There are 8 hidden switches. A switch that is on adds its own fixed numbers to the row, and there is some noise. The rows also spread widely along 12 directions, which tell nothing about the answers.
Known rows, each followed by its switches (1 for on, 0 for off):
[ 10   7   4   2  14  -5  -3  15  -2 -10  -3   1  -2  10   3  -2   2   4
  -1   3  -1  -7   1   6  -7  -3   2  -9   4  -8 -10   2  10] -> 0 1 0 0 0 1 0 0
[ -4  -5  13   4 -10  -8  -8  -6   5 -12   5   0  -1   4  -7  -2  -2  -7
  -8   7   0   6  -8  -8 -11  14  12   6   4 -18   0  -8   1] -> 0 1 0 0 0 0 0 0
[  3  -4  11   4  -4  -5  -2  -8  -2  -3   3  -6  -1  10   1  -6   2   0
 -10   5 -15  -5 -12 -16   0  -1   0  -9   6 -17   6  -4   2] -> 0 0 1 0 0 0 0 0
[ 16  12   0   5  18 -11  -1  -2   2 -13  -5 -11   8   8   4 -15  -3   1
  -4   2   4  -1   1   7   6  -2  -5  -4  -6 -10  -7   5   6] -> 0 1 0 0 0 0 0 0
[  4   2   3   4  11   0  -3   6  -4   5   2   1 -11   9  13   4   6   1
  -4  -1  -7  -4   0   6  -1 -17  -3  -7   2   0  -2   2   4] -> 0 0 1 1 0 0 0 1
[  9   1  -6   7   9   2  -4   2  -2  -4   6  -3   3  -5  -1 -12   6   1
   1  -1  -3   9   7   8  -4  -6  -8  -7  -1  -5   0  -1  -3] -> 0 1 0 0 1 1 1 0
[  5   7  -6   3  21 -11   3   1   7  -4  -3  -2   0  14  14  -2   7 -20
   1   5   5   7   8  -2  14 -15  -3   4  -4  -6  -6  16   2] -> 1 0 1 0 0 1 0 1
[  0  -1   0   6   3   1  -9 -10  -3   5   7  -3  -4  -5   0   5   1   1
  -3  -3   0   6   0  15  -3  -4  -4  -4   0  -2   3  -4  -4] -> 0 1 0 0 1 1 0 0
[  0  -5  10   2   1   5  -8   0  -2  -2   9  -1  -3  -5  -7  -1   0   1
  -3  -3  -1   3  -2   5 -14   0   3  -1   3 -10  -7  -9  -1] -> 1 1 0 0 1 0 0 0
[ -3  21  10  -3 -11   5  13   3   1   4   1  10  -1  20  -8  -4  -3  18
 -17  -8  -7   0 -15  11  12  -2  -4  -7  -5  -2  -2   4   8] -> 1 0 0 0 0 0 0 0
[ -1  -6  -6   2   7   5  -1   3  -4   1   7  -2  -1   1   7 -10   9  -1
  -4  -4 -10   2  10   3  -2 -12  -5  -7  -2  -8   1  -5   2] -> 1 1 1 1 0 1 0 0
[ -3   6   2   8  -1  -6  -5  -2   3  -3  -1  -1 -10  18   5  -4   8  -7
 -12   6 -14   0  -4 -14   8 -10  -2  -6   1 -20   8   0   6] -> 1 1 0 1 1 1 0 1
[  2  -6  -2  11   3  -2 -11   5  -1   6   3  -5  -9   4  10  -5   2  -3
 -10   1  -9   9  -3   3  -3 -14  -3  -8   9  -5   6   8  -2] -> 1 0 1 1 0 0 0 0
[ 11  10   5   7  12  -5  -3   1  -6   1   3  -1  -6   7  -3  10   1  -1
   7   3  -3   7 -12   5  -7  -7  -2 -11   8   0  -1   8  -1] -> 0 1 1 1 1 0 1 0
[ -8  -4   4  -1   4   8  -9   3  -4   1   2  -9  -4  -5  -5   2 -12  -4
   2  -3  -5  -1   5  -2   5 -13   6 -13   7  -5   2  -1  -4] -> 0 0 0 0 0 0 1 1
[ 12  15   7   3  12  -2   3   7   0  -2   2  -8   1  14   0   0 -10   1
  -8   1   5   6 -10   9   4 -10   0 -15  10  -8  -7  19   6] -> 1 0 0 0 0 1 1 1
[ 1  4  2  0  9  1 -3  5 -1 -2  2  2 -3  1  0  3  1 -5  4 -2  2  3  4  6
  0 -7  1 -1  0 -2 -8  3  0] -> 1 1 0 0 0 1 0 0
[  1   1  13   5  -6  12  -7   4   0   2  12   4  -8  -2  -5 -12   0   8
 -16  -8  -9   6  -4   4  -8 -10  -3   0  -2 -11  -6 -12   1] -> 0 1 0 1 1 0 0 1
[ -7  -3   5 -10   2   6  13  -4  -3   4  11  -2   1  11  -3   4  -2  -5
   0  -3  -4   2  -2  -3   0  -8   4  -9   1  -8  -1   0   4] -> 0 1 1 1 0 0 1 1
[-9 -4  2 -5 -5  7  3 -7 -2  3  6  0  2  0 -5  1 -3 -4  0 -4 -5  3  2 -4
  7 -2  0 -3  0 -5  4 -2 -5] -> 0 0 0 0 0 1 0 0
[ -9   3  -4  -3   3  15  -2  13   3  -1   3  -6   2  -4  -9 -20 -15   4
 -11 -11   1   9  15  17   8 -16   2  -5  -9  -6  -6  -2   0] -> 0 0 1 1 0 0 0 1
[ 2  5  3 -6  8  3 14 -8 -2 -2  8  0  6  7 -3 -7  8  4  1 -4 -5 -2  2  2
  4 -3 -6 -8 -6 -7 -2 -7  3] -> 0 0 1 0 1 1 1 0
[-8  5  1  2  6 -5  0 -6 -2  7 -2  0 -8  9  5 14  3 -3  3 -1 -5 -5 -4  3
 11 -8 -1 -9  3  4  6  4 -1] -> 1 0 0 0 0 0 1 0
[ -2   0   1   7   3  -2  -8   7  -1  -2  -1   7 -10   5   8  -4  12   4
  -4  -1 -10  -6   5   3  -2  -6  -3  -1  -4  -2   0  -9   2] -> 0 1 0 0 0 0 0 0
[  2   0   1  -4  20   4  -2   4   4  -5  10 -12   3  -5  -3  -4  -8 -12
   3  -3  15  11  12  14  -7  -9   7  -3   1 -10 -17   2   3] -> 1 1 0 1 1 1 1 1
[ 2  1  2  3 13 -9 -7 -6  2 -4 -1 -9 -2  2  5  2 -5 -8 -2  2  5 -1  3  6
  5 -3  3 -4  2 -7 -4  2  1] -> 0 0 0 0 0 1 0 0

New rows, each followed by its switches (1 for on, 0 for off):
[-8  6  1 -1  0 -3  0  4  4 -6 -2  1  1  8 -7 -3 -3 -6 -3  2  2  8  2  4
  5  0  8  2 -2 -8 -1  3  0] -> 1 0 1 0 0 0 0 0
[ -5   3  -5  -3   9  -7   6 -12  -5   6   0  -2  -4  12   7  13   5   0
   4  -1  -3  -5   0   9   6  -5  -2  -8  -4   3   7  -1   5] -> 0 1 1 1 0 0 0 0
[  4   0   7   3  -2   1   2   6  -4   1   5   8  -4   7   2  -1   9   3
   1   1 -11   2  -7  -7  -6  -3  -3  -5   6   0   2   2  -2] -> 0 0 0 0 0 0 1 0
[  3  -1   7   9   3  -6 -13  13   2  -1  -3   1 -10   7   2   6  -3 -15
   0   7  -2  11  -9 -10  -2  -8   7   1  14  -4  -3  17  -6] -> 1 0 0 0 0 0 0 0
[  6   1  -4   5  13  -6   0 -10  -4   3   3  -6  -1   3  10   2   6   2
   1   0  -3   0   1  11   1  -7  -7 -10   0   3   6   2  -1] -> 0 0 1 0 0 0 1 0
[ -8 -11   0  -3   7  -4  -3  -1   3  -6  -2  -7  -2   7   8  -3   3 -10
  -2   4  -2  -8  12  -7   1  -3   7  -3   0 -12   2  -6   5] -> 0 0 0 0 0 0 0 1
[-4  2  1  3 -2  4 -4  5  1 -3  4  3  0 -4 -8 -7 -1 -3  1 -2 -3 10  2  0
  3 -4  1  0  1 -2  1  2 -7] -> 1 0 0 0 0 0 1 0
[ 20  21  -3  13  16  -9   4  -1   1   0   1  -4   2  10   9 -13   5   4
  -5  -1   0  13  -8  16   9 -13 -15  -5  -4   2  -2  16   1] -> 1 0 1 1 0 0 1 0
[  6   5  -5   3   2   9   9   3  -4   5   5  -2   3  12   2 -14   7   2
  -6  -4 -17   7  -2  -8  10 -19 -15 -14   0  -7   7  12   0] -> 1 1 0 0 1 0 1 1
[  0  15   3  13   3  -7  -7  -1   1   5   3   2 -13   8   5   8   0  -1
  -8  -2   1  10  -9  17   6 -11  -2  -5   3   1   0   7   0] -> 1 1 0 1 0 1 1 0
[ 0  6  8  2  0 -1 -2 10  2 -1  0 11 -6  8 -2  0  3 -6 -1 -1 -3  6 -3 -3
  2 -6  2  7 -1 -2 -7  4 -2] -> 0 1 0 0 0 0 0 0
[  3  17  -5  -2   8  -8  16  -5  -6  10  -2   8  -4  26   3  18  12  -5
  11   5 -11   4 -14  -7  13 -11 -11 -11   1   7  10  18   1] -> 0 1 1 1 1 0 1 0
[  1   4   8  -3   2   7   5  14   2  -4   1   6   2   9  -5 -16   1  -6
  -5  -5 -10   2   0 -15   8 -11   0   2  -4 -11 -12   2   2] -> 1 1 0 0 0 0 0 0
[  3  -1  -1   8 -10   1  -2   5  -2   0   6   6  -2   8  -1  -4   6  -8
  -4   5 -11  19 -10 -13  -3  -4  -4  -2   8 -10   7  13  -4] -> 1 1 0 1 0 1 0 0
[ -4   1   5  -3   8  12   2  16   5  -4   5  11  -5   1  -1 -20  13 -12
  -1  -6  -8   5  15 -11   6 -18  -3  12 -13  -9 -13  -9   0] -> 1 0 1 1 1 0 0 1
[  3  25   2   3   3   0   8  10   3  -2  -3  11  -1  14  -8  -6   1  -1
   0  -4  -2  13  -6   3  17 -11  -6   2  -7   2  -7  14  -2] -> 1 1 0 0 0 0 1 0
[  3  10   1   1  16   2   3  12   1   2   4   9  -7   6   3  -1  10  -5
   5  -4   0   6   5  10   0 -15  -4  -2  -2   2 -10   3   1] -> 1 0 1 1 1 1 1 0
[ -3  -7   9  -1  -7   8   0   2   2   2   9   0   1  -1  -4 -11  -6   0
 -11  -6  -3   7  -2   0  -2  -3   2   1   1  -7  -5  -3  -2] -> 0 0 0 0 0 0 0 0
[  9   7   6  -3   8 -12   9 -14  -4  -4   4  -5   4  14  -4  14   0 -11
  12   9   0   6 -18 -11  -2   4   3  -8   8  -6   3  11   0] -> 0 1 1 1 0 0 1 0
[ 16  -4   0   8  11  -2   1 -21  -2  11  12 -10   2   0  14  -6   6  -9
  -5  -3  -5  11  -7  -2   4 -13 -19  -3   1  -2   4   8  -6] -> 0 0 0 1 1 1 0 0
[ 1  9  1  2  9 -6 -1  1  1 -5 -3  1 -4 11  1 -4  5 -4 -1  2 -5 -3  2 -1
  5 -5 -2 -3 -6 -7 -1 -3  5] -> 0 1 0 1 1 0 0 0
[ -8   0   6  -3  -9  13  -1  21   3  -4   3   5  -3   7 -11 -13 -10  -5
 -10  -4  -5  12   2  -8   2 -11   8   1   1 -13  -6   4   1] -> 0 1 0 1 0 0 0 1
[ -2   9  -9   2  14 -10   1   4   5   3  -7  -4  -3  17   4   8  -4 -12
   0   5   8  11   0  12   7  -7   0  -5   3   2   1  20   3] -> 1 0 0 1 1 0 0 0
[ -5  -2   3  -3  18 -13  -2  -7   5  -3   0 -14  -3  10   9   8  -9  -8
  -7   2  13  -6   5  17   0  -2  12  -8   2 -10  -8   0   9] -> 0 0 1 0 0 1 0 0
[ -5   6  11 -11  -5   6  14 -15   3  -4  14   2   8   3 -11  -7  -3   6
  -8  -6   5   5  -2  10  -1   7   3   7 -13 -10  -6 -13   6] -> 0 0 1 1 0 0 0 1
[-10   4   5   2   6  -6   0  13   4  -1  -8  10 -13  22   7  -1  14 -11
  -4   4 -14  -8   2 -14  10 -13   3  -2  -2 -10  -1   0   5] -> 1 0 1 0 1 0 0 0
[  0   4  -1  -1  12   8   1  -6  -6   3   5 -11   2  -7   1  -9  -4   9
   0 -12  -3  -6   8  15   6 -11  -7 -13  -5   0  -3  -9   1] -> 1 0 0 1 0 0 1 0
[  2  14   3  -2   2   0   7   2   2  -3   3  14  -1   6  -3  -2   8   1
   2  -3   3   9   1   9   3   1  -4  10 -10   4  -7  -1   2] -> 0 0 0 1 0 1 0 0
[ -2   4  -7  -1  -1  -1   8   0  -1   1   0   3   0  17   3  -3   9   8
  -7   2  -7   1  -1   8  -2   1  -7 -10  -2  -3   9   2   9] -> 1 0 0 1 1 0 0 0
[-16  -2   0  -5  -2   9  -3   3   2  -1   4   2  -4   0  -8   0  -4  -2
  -3  -5   2   3  12  10   1  -5   7   1  -6  -6  -2 -10   1] -> 0 1 0 0 1 0 0 1
[-10  -2   2  -1   4   9  -2  12   3  -4   3   3  -4   0  -4 -14   5  -3
  -4  -5  -6  -2  15  -1   3 -10   2  -5  -4 -11  -5 -12   1] -> 1 0 0 0 1 1 1 0
[-10  -7   2  -1  -9   9  -9   8  -9  -3   2   6  -6  -5 -10   3   1   0
   9   0 -13   0   3  -9  -9   0   5  -4   4  -4   6  -9  -5] -> 0 1 0 1 0 0 0 0
[ -6 -11   4   3 -10   7   1  -3   5   3  13   0   2  -2  -3 -12  -1 -12
  -7  -3  -3  20  -3  -9   0  -5   1   5   3  -8   2   4 -10] -> 1 0 0 0 0 0 1 0
[  4   2   5   2  12  -3 -10 -11  -4  -8   1 -14   2  -8  -7  -3  -6  -4
   2   2  -2  -4   3   0   2  -1   3  -9   1 -15   0  -8  -3] -> 0 0 1 0 1 1 0 0
[  3  10  -3  -1   6   7   5  16   5  -6  -2   4   7   6  -7 -22  -3   1
  -7  -8  -1   9   8   7  11 -10  -4   1 -10  -6 -11   6   2] -> 1 1 0 0 0 0 0 0
[-10  -9  -3  -2   1  15  -1   6  -4   6  10   3  -5  -6   3  -5   7   0
   0 -11  -9   1  14   5   0 -17  -3  -4  -3   1  -1  -9  -4] -> 1 1 0 0 0 0 1 1
[  3  -7  -2   5  -7   4  -1  -4  -3   5   7   0   2   3   1  -4   4  -4
  -3   0 -11  13  -8  -9  -1  -5  -8  -3   5  -5   9   9  -7] -> 1 1 0 0 0 0 0 0
[ 8 11  5  4 -2  0  3  5  0 -1  7 16 -4 10  4  0 16  7 -6  1 -1  7 -5  9
 -7  0 -6  6 -2  0 -4  3  4] -> 1 0 0 0 0 1 0 1
[-7  2 -8 -2  5  6  0  2 -1 -5  4 -1  2 -4 -5 -6  3 -8  6  0 -2 10 15  2
  6 -9  1 -2 -5 -6  4 -1 -4] -> 1 0 1 1 0 1 1 1
[ -2 -10  -4   0   3  -1  -4   8   2  -2   1  -4   0   6   3   1  -4  -9
  -2   5   4   9   5   2  -7  -3   7  -3   7  -5   3  11   0] -> 0 0 0 0 0 0 0 1
[ -2   8   2   6  14  -4 -12  -5   0  -6  -5  -6  -5  -7   1  -5   0  -4
   2  -2  -3  -5   8   5  12  -9   0   1  -7  -5  -4  -9  -4] -> 1 0 1 0 0 0 0 0
[  2  -5   6  -5   5  13   2   7  -3   3   9   7   2  -7  -8  -7   2 -10
   8  -8  -3   9   6  -7  -2 -11  -4   8  -4   1 -11  -2  -9] -> 0 1 0 0 1 0 0 0
[  5   3   3   2   4  -1  -2  -1  -9   0   6   5  -5   3  -2  12   9  -1
   9   4  -8   3  -7  -1 -10  -2  -2  -6   6  -3   3   2  -1] -> 1 1 1 1 0 1 0 0
[ 10  -5   6   0   2  15   2   7 -12  12  11   0  -3   2   3   0  -1   4
   0  -7 -14   3  -8  -5  -7 -18 -10 -12   8   1  -2   8  -2] -> 0 1 0 1 0 0 0 1
[ 24   5   3  10  10  -3  -8  12  -5 -14   1   1   4   2  -4 -13  12   3
   4   7  -8   5  -6  -7 -17   1  -9  -4   5  -9  -3   6   0] -> 1 1 0 0 1 0 0 0
[  0   5  -1   0  -2   1   4  -2   0  -3   3  -2   1  14  -2  -6   5   0
  -9   3  -8   2  -2  -7   3  -3  -4 -10   0 -16   7   2   7] -> 1 0 0 1 1 1 0 1
[  8  -1   4  -1  17   1   1 -14  -9   3   8 -10   2  -7   4   4   4  -4
  11  -3  -5  -5  -1  -2   2 -10  -7 -12   5  -2  -1   0  -5] -> 1 0 1 0 0 1 1 0
[  0   5   7  -5  -2   8  17  -2  -1  15  11   5  -4  21   2   3   4   2
 -13  -6  -6   9 -14   4   3 -13  -7  -7   2  -3  -1  11   6] -> 1 0 1 1 1 0 0 1
[ 11   7  10   9   6  -4 -12  16   1  -8   0   7  -7   2  -1  -1   3  -6
  -1   5   1   9  -6   0  -8  -3   4   4   8  -6 -10   9  -1] -> 1 0 0 0 0 1 0 0
[  0   9  -5   6   1   5   1  17  -2   0  -3   5  -4  10   0 -18   2   3
  -5  -5 -15   5   3  -3  13 -18  -8 -10  -3  -3   3   5   1] -> 0 1 0 1 0 0 1 0
[ -3  11  12   2   9   2  -7   6  -3  -5  -2  -1  -9   0  -4   2  -2  -1
   3  -3  -5  -9   2  -3   9 -12   4  -6   1  -6  -7  -5  -1] -> 1 0 0 0 0 0 1 1
[ -3   4   9   6   2   1  -6   4   0  -6   5   7 -11   3   4  -5  14  -3
  -4   1 -13  -4   3  -9   2 -11   1  -1  -1 -13  -1 -11   0] -> 1 0 1 0 0 1 1 1
[  6  22  16   5   9  -8  -2  12   7 -18  -5   8  -7  18  -6 -11   6  -1
  -9   5  -2  -2  -3  -2   1  -3   6   6  -9 -20 -14  -8  12] -> 0 1 1 1 1 0 0 1
[  1   0  -7  -5   0   0   9   4  -4 -10  -2   9   6  10   3 -11  19  15
   1   2 -10 -12  10   3  -6   9  -6  -5 -10  -3   6 -13  10] -> 0 0 0 0 0 0 0 0
[ -3  20   6  -7   9   5   5  -2  -7  -3  -7  -4   0  10 -12   0  -6   9
   1  -4 -10 -15   1  -1  21 -11  -3 -15  -8  -8  -1  -6   5] -> 0 0 1 0 1 0 0 1
[ -5   9  -7  -1   4  -3   6  -2   0  -6  -3  -2   5  12  -7  -8   2   0
   0   1  -8   2   4   0  11  -3  -3 -11  -6  -9   9   0   1] -> 0 1 1 0 1 0 1 0
[  3   5  -6   0   1   3  12   0  -3   4   3  -5   2  20   2  -5   5   4
  -6   2 -11   4  -6  -4   4  -9  -9 -20   5  -7  12  12   7] -> 1 0 0 1 1 0 1 1
[ -8  14   8   1  -1  -1   1   1   4   0   0   0  -7  16  -6   2  -9   2
 -15  -3   1   2  -6  12   8  -4   6  -7  -1 -11  -4  -1   9] -> 0 1 0 1 1 1 0 0
[  3  -5   0  -2   6  -3   7 -11  -1  -1   6   1   4   5   5  -1  10  -7
   4   0  -3   1   0  -5   0   0  -5   4  -5  -3   0  -2  -1] -> 0 1 0 0 0 0 0 0
[  1  -5   3   5   8 -17  -6 -16   5  -6   0  -9  -3  10  14   6   6 -14
  -3  10   3  -2  -1  -6   2   1   3   3   1 -11   5   0   3] -> 0 0 0 0 0 0 0 1
[  5   7   5  -3   7   6  -3  12 -10  -4  -1   3   0  -3 -15   7  -3   1
  17   1  -4  -1  -2  -4  -6  -3   2 -11   8   3  -2   3  -6] -> 0 0 0 0 1 0 1 0
[ 10   3  14  -3   2  15  10 -10  -7   9  18   4   2   1  -2  -5  10  -1
  -2  -9 -16   3  -9 -13   4 -17 -15  -1  -3 -10  -7  -2  -4] -> 1 1 1 0 1 1 0 1
[  1   2  -4  -5   1  -2   4   8  -2 -14   2  16   2   8  -2   1  20   2
  13   8  -1   1  10   0 -15  10   2   9  -8  -1   1  -9   7] -> 0 1 0 1 0 0 0 1
[ -6   7   4   2  15  -7  -5   1   1   1  -3  -5 -10  13   6   8  -2   2
  -8  -3   1 -10   2  19   3 -10   5 -11   0  -5  -6  -5   9] -> 0 1 1 0 1 0 0 0
[  4   3   7  19  -5   4 -17  -1  -1   1  11   1 -13  -6   1 -11   6  -4
 -11  -1 -15  13  -4  -7   1 -17  -8  -2   3 -13   5  -6  -8] -> 0 1 0 1 1 1 1 1
[-11  -1   4  -4   4   6   3  -6   4   6   7  -3  -1   1  -7  -6  -9 -17
  -3  -8  -1  11   4  -4  13 -14   2   5  -8  -8  -6  -3  -6] -> 0 1 1 1 1 0 0 0
[ -5   8  -3 -10   3  -7  15 -16  -2  -7  -1  -5  11  12  -7   5   1   0
   8   4   0  -6   0  -3  10  10   1 -11  -3  -7   8  -1   5] -> 0 0 0 0 0 1 1 0
[  9   5  -1   3   8  -1   5   5  -1   1   3  -2   0  13   6  -7   8  12
  -8  -2  -3   0  -4  15  -8  -3  -7 -16   3  -3   0   4   9] -> 1 0 0 0 1 0 1 0
[ 4  4 -3 -3  8  1  2 -3  1 -6  5 -2  7  0 -8 -4  0 -9  8  2  5 11  6  0
  0 -2 -2  5 -7 -5 -3  2 -2] -> 0 1 0 1 1 0 0 1
[  4   1   3  -1   4   8   0  -3  -9   2   3  -7   4  -3  -7  -4  -4   1
   4  -4 -12   0  -3  -7   7 -10  -6 -11   3  -4   3   5  -7] -> 1 0 1 0 0 0 0 0
[13 15  1  8  9  1 -6 17 -2 -4  1 13 -4 -1 -4  0  8  2  5  1  3 15 -1 15
 -7 -6 -5  6  0  6 -9 12 -5] -> 1 0 1 0 0 1 0 0
[ 10   6   0   9   9  -5  -1   8  -1   0   3  -7  -4  14   7  -9  -2   3
 -13   1  -7   6  -7   6  -1 -13  -2 -18   8 -11   0  10   7] -> 0 1 1 1 0 1 1 0
[ -5   4   8   5  -3  -2   1  12  13  -4   9  13  -9  11   2  -7   4 -16
 -12   2   8  22   1   2  -2  -6   9  15  -2  -8 -11   5   1] -> 0 0 0 1 0 1 1 1
[ -2   5  -3   0  10   2   4  -5   6   0   5 -10   3   6   1 -14  -6  -7
  -8  -5   3   8   8   7  13 -14  -3  -4  -8 -10  -4   0   3] -> 0 1 0 1 1 0 1 1
[  1   8  13   9   5  19 -17  16  -3  -5   6   6 -12 -21 -11 -21   1   8
  -2 -13  -9   1  13   6  -1 -19  -4   3  -9  -4 -14 -23  -7] -> 0 0 0 1 1 0 1 1
[ -6   0   0  -8   5   4   4  -2  -1  -4   6  -6   7  -4 -10  -1  -8  -1
   4  -3   8   5   8  13  -1   2   8  -6  -1  -4  -3  -4  -1] -> 0 0 1 0 0 1 1 0
[  0  -1   3  -9   2   8  15  -1   1   1  10   0   7  12  -1 -13   1  -5
  -6  -6  -6   6   2  -7   7 -11  -3   0  -8 -11  -5   1   5] -> 0 1 1 1 0 0 0 1
[ 14  13  12   7  12 -10  -2   1   0 -14  -6   4  -1  11   1 -11  13  -9
   5   5 -14  -8  -6 -27  12  -6  -6   5  -5 -14  -6  -1   1] -> 1 1 0 0 0 0 0 0
[ -2   0   9   3  -5   9  -9   2  -5   0   6   6  -7  -7  -9  -3   3   5
  -1  -5 -11  -1  -1  -1  -5  -5  -2  -1  -2  -5  -2 -14  -5] -> 0 1 0 0 1 0 0 0
[ -7 -11   1  10 -16  11  -7  -6  -3   9  12   1  -7  -3   2 -14   6   6
 -17  -8 -20   8  -2  -2  -2  -9 -10  -5  -1  -9  13 -12  -4] -> 0 1 0 1 1 0 0 0
[ -2  -8   5 -10   0  15   7   6  -5  -1   8   6   4  -1  -4  -9   6  -1
   3  -7 -11  -4   9 -11  -3  -9  -3   0  -5  -6  -6 -10   0] -> 0 1 0 0 0 0 0 1
[  7  -2  -8  10   5  -8 -12  -4  -6  -5   0  -3  -3  -4   5   2   8   1
   6   7  -5   6   1   7 -10   1  -5  -5   3   1  12   0  -4] -> 0 0 1 1 0 0 0 0
[ 14  15  -9   5   8   2  -2  15  -8 -10  -8   2   5   8  -6 -13   9  15
   4   3 -14  -3   2   1   0  -4 -13 -15  -2  -5   6   5   4] -> 1 1 0 0 1 0 0 0
[-10   4 -11   1   3  -1  -3   1  -1  -1  -2  -2  -3  12  -2   6   4  -4
  -2   5  -6   4   6   4   6  -9   1 -12   1 -10  12   6   3] -> 1 1 1 0 1 1 0 1
[  9   8   1  -8   0  13  14   8  -3  -3  10   8   9   9 -10 -11   5   6
  -1  -3  -4  10  -1   0  -5  -3  -8  -4  -4  -8  -6   4   5] -> 0 1 0 1 1 1 0 1
[ -4   0 -10   8   1   5 -11   7  -1  -1   0  -6  -2  -1   3  -9  -1   5
  -9  -3  -6   5  12  13   4 -12  -4  -9  -2  -5   7   1   0] -> 1 1 0 0 0 0 0 1
[ 23  19   4   4  24   5   2   6  -9   0   8   5  -3  -1   9  -3  14  17
   2  -8  -1  -3   2  25  -7 -15 -16  -3  -8   5 -16  -2   8] -> 1 1 1 1 0 1 0 1
[ -1  19   0   0   2   2   8  10  -2  -1  -2  11  -6  21   1  -2   7  10
  -7  -3  -9   0  -3   8   8 -12  -4  -6  -6  -4  -1   3  10] -> 1 1 1 1 0 0 0 1
